There are 5 ways to turn a row about zero (a turn may also mirror it). The second row of each pair is the first, turned, with some noise. The first 45 pairs use one turn. New pairs use 3 turns, one after the other, and a turn may come again.
In the rows, zero is written as 128.
Known pairs, each followed by its turns in order:
[136 128  64 150  95 155 197 157]
[173 185 101 105 133  59 157 102] | (0)

[130 133 139  99 103  93 116 116]
[144 130 157 164 131 142 118 150] | (0)

[117 181 157 116 150 154 140 155]
[106 105 133 106  90 124 182 150] | (0)

[130 133 207 122  97 152  92 104]
[ 73 114 166 163 138 177 165 105] | (0)

[126 171 109 135 168 137 115 164]
[138  99 129 109 101 157 156 165] | (1)

[125  90  99 120 133 161 109 107]
[125 108 128 127 119 149 146 169] | (3)

[146 130 106 140  62  92 207 134]
[197 196 134 140 165  99 174 138] | (0)

[127 115 154 123 120 133  85 148]
[132 155 102 109 126 148 119 116] | (4)

[207 160 179 152 190 160 109 122]
[ 46 101 120 110 114 142 127  43] | (4)

[122 186  85  49  94 160 120  95]
[186 120 163 159 190  83 138 191] | (2)

[173 110 146 132 123 118 138 133]
[119 151 119 159  95 126 144 119] | (2)

[152  63 129 134 121 101 132 165]
[189 133 126 123 152 138 137  81] | (4)

[160 139  85 122 140 131  49  57]
[ 64 101 120 104 195  87 183 150] | (1)

[127 105 116 131 128 109 115 117]
[136 124 125  99 126 123 153 133] | (3)

[150 145 115 102 121 141  98 153]
[114 153 132 141 149 164 134 120] | (4)

[120 134 140 133 121 121 140 114]
[134 123 149 122 140 120 136 126] | (0)

[150  77 143  95 109 117 148 136]
[109 157 114 182 165 119 120 157] | (0)

[129 172 127  49 102 123 116  98]
[144 137  84 124 151  65 116 179] | (1)

[104 163 124 130 167 114 207 151]
[167 155 110 175 167 143 110  87] | (3)

[139 115 150 106 131 130 113 120]
[125 126 126 160 137 135 134 118] | (2)

[ 83 105 102 125 129 141 155 104]
[156 109 161 116 117 106 127 169] | (4)

[137 134 138 180 101 154 179 108]
[117 130 150 137 106  57 154 112] | (4)

[160 201 171 181 156 116 111 142]
[166 110  76  70 127 189 171 101] | (1)

[126 151 113 121 137 135 145 150]
[113 132 148 142 157 114 114 133] | (4)

[119 127  74  90 207 128 146 104]
[126 134  81 149 186 180 158 149] | (3)

[ 49 129 161 127 121  49 113 136]
[147 178 172 118 173  72 175 101] | (3)

[143 101 129 182 131 125  72 133]
[ 97 126 169  94 149 155 153  89] | (1)

[ 61 127 156  49 123 118  49 136]
[166  92 123 159 226 193  84 134] | (2)

[122 193 108  67  78 130 131  83]
[ 71 178 156 127  94 182 139  86] | (3)

[136 153 141 101 159 126 103 134]
[135 125 104 113 148 141 155 171] | (1)

[ 89 114  96 207 129 153 120 147]
[133 154 143  66 150  88 180 143] | (4)

[177 135 131  88 138 155 125 120]
[146 127 141 170 125 124 179 136] | (2)

[ 49 138 133 115 136  83  99 109]
[145  58 184 138 120 122  97 144] | (0)

[122 141 122 120 136 126  49 122]
[ 68 141 122 114 134  98 151 159] | (3)

[132 179 177  93 139 198 120  89]
[ 47 145 179 122  88 153 168 118] | (0)

[166 132 173 207 168 115 125 105]
[ 95  95  89  87 109  88 155  63] | (4)

[134 112 128  49 133 118 112 136]
[128 154 122 145 169 115 100 185] | (1)

[116 119 134  97 137 143 207 101]
[163 107 150 143 115  67 118  82] | (2)

[ 83 137 139 144 147 119 129 108]
[126 126 143 156 152 106 158 116] | (3)

[ 83 120 142 157 160 132 145 113]
[147 120 148 168 108 136 166 116] | (1)

[147 135  77 130 137 130 118 141]
[134 158 135  99 148 127 164 141] | (2)

[146 132 112 145 207 156 121 129]
[ 95  88 121 150 126 178 171 153] | (1)

[143 155 123 132 126 121  94  93]
[ 77 116 121 126 117 122 147 115] | (3)

[147 126 140 127 118  63 161 146]
[127 178 145 140 102 128  91 108] | (2)

[162 183 167 131  49  87  54 115]
[103 156 117 188 129 178  90 228] | (2)

New pairs. What belongs after each?
[101 207 118 176 135 135 112 133]
[112 156  98  97 184 105 105 174] | (4) (4) (3)

[120 130 163 155 129 137 150 126]
[145 170 139 137 139 115 100 121] | (3) (4) (0)

[ 85  49 152 140  49 154 130 162]
[113 119 135  60 128  57 192 180] | (4) (4) (4)

[131 141 161 112 175 132 153 128]
[109  94 151 125 131  94 150 160] | (4) (0) (3)

[124 110  74  96  92 101 136 113]
[129 137  98 122 104  78  78 120] | (4) (2) (1)

[130 149 207  88 128 109 122 126]
[147 174 198 134 114  99 143 165] | (2) (4) (0)

[132 125 128 117  49  88 133  94]
[ 97 126  91 101 150 125  99 188] | (1) (1) (0)

[130 108  84 130 161  49 141 110]
[119 209 123 128 149 131 147 172] | (0) (3) (3)

[100  81  95  58 134 125 113 131]
[ 60 170 134 139 108 140 169 139] | (1) (1) (0)

[166 123 148 127 116 110 137 144]
[130 118 137 143 102 130 110 158] | (3) (4) (3)

[141 103 185 188 138 135 146 133]
[143  76 156 148  95  87 125 107] | (1) (1) (1)

[144 117 144 140 121  79 102 150]
[124 159 171 154 160 120 135 119] | (2) (0) (0)

[155 124 128 153 178 152 124 207]
[114  60 139  94 132 126 142  65] | (4) (3) (2)

[149 154 160 136 128 137 112  98]
[104 154 106 105 138 140 124  87] | (2) (4) (3)

[168 146 113 135 154 148 117 116]
[103 163 136 136 149 145  94 120] | (1) (0) (2)

[ 49 136 123  94 122 101 133 135]
[144 122 116 178  80 171 142 165] | (2) (1) (1)

[115 173 151 134 144 112 151 147]
[146 127 170 132 157 163 116 124] | (4) (4) (4)

[112 147  70 156 122 131 133 129]
[ 90 118 165 144 127 158 124 148] | (1) (1) (2)

[100 116 134 121 117 112 138 102]
[125 110 132 148 154 105 128 128] | (1) (3) (1)

[ 78 104 146 125 140 165 103 149]
[ 79 137 128 131 132 166 150 102] | (0) (0) (2)

[119 125 114 133 151 112  84 159]
[136 158 146 137 162  97 139 147] | (2) (1) (4)

[ 94 124 117 184 112  78 143 121]
[ 91 132 111 138 104  94  64 133] | (0) (3) (0)

[165  60 194 156 164 119 124 140]
[138 163 174 205 136 131  76 103] | (1) (2) (1)

[103  86 100 141 118 126 109 125]
[129  91  94 118 109 124 105 120] | (1) (3) (4)

[131 151 107 127  86 122 112  74]
[ 66 125 131 141 150 108 145 105] | (1) (2) (3)

[135 113 152 128 113 108 145 154]
[110 147 126 112  93 139 142 131] | (3) (0) (1)

[131  84 143 135 137 150 131  89]
[ 74 113 129 127 156 118 108 137] | (0) (2) (0)

[134 126 108 126 136 100 154 122]
[142  97 133 138 107 146 136 117] | (4) (4) (4)

[190 117 123 130 126 121 128  86]
[161 127 129  91 111 134 109  73] | (4) (4) (3)

[ 91  97 104 124 104  90 110 146]
[139  93 157 132  91 144 129  79] | (2) (2) (2)

[127 151 122 127 118 128 126  73]
[161 114 113 104 144 126 136 163] | (2) (0) (3)

[133  79 137  68 135 126 135 129]
[191 108 151 135 120  97 119 142] | (2) (4) (4)

[ 68 145 107  89 125 143 131  92]
[195 108  93 138  87 122 153 129] | (4) (0) (3)

[ 88 144 107 147 116 119 188 126]
[130 177 158 184 144 118 118 151] | (1) (3) (0)

[135 137 136 143 129  81 136 150]
[123 142 146 130  84 126 144 136] | (1) (4) (4)

[123 134 165 130 119 130  98 103]
[151 131 114 130 169 118 131  97] | (2) (3) (4)

[141  93 196 114  82 152 105 125]
[ 85 157 151 197 125 117 171 132] | (1) (0) (0)

[129 109  96 117 100 117  98 133]
[118 119 105  95 151 147 116 126] | (3) (2) (1)

[135 167 138 132 110 153 123 122]
[121 137 102 126 100 118 164 104] | (0) (1) (3)

[192 116 133 130 114 100 107  91]
[106 140  84 166 133 152 166  97] | (3) (4) (0)

[181 127  49 136  86 137  89 177]
[208 199 139 138  96 103 106 172] | (2) (0) (2)

[123 136 116 117 150 207 122 166]
[108 141 194 128 123 162  82 128] | (3) (1) (3)

[151  87 153 169 131 111 121 149]
[119 102 124 135 168  85 146 105] | (0) (1) (0)

[136 141 139 108 115 118  72 149]
[124 137 144 143 113  80 152  90] | (2) (1) (0)

[129 111  87  78  97  80 141 118]
[ 99 112 185  92 157 123  90 138] | (4) (3) (1)

[113 115 139 110 176 105  88  53]
[ 88 106  98 136 132 209 149 106] | (3) (3) (1)

[156 131 173 170 113 123 121 139]
[134 181  97 130 106 120 116 107] | (3) (4) (0)

[143 174 129 147 160 169 142 137]
[133  95 126 164 113 112  82 104] | (3) (1) (2)

[111 117 149 137 145 140 165 112]
[108 126 155 153 157 145 111 133] | (3) (3) (1)

[ 73 156 149  62 133 120  49 126]
[195 157 179 164 165 114 114  70] | (4) (0) (0)

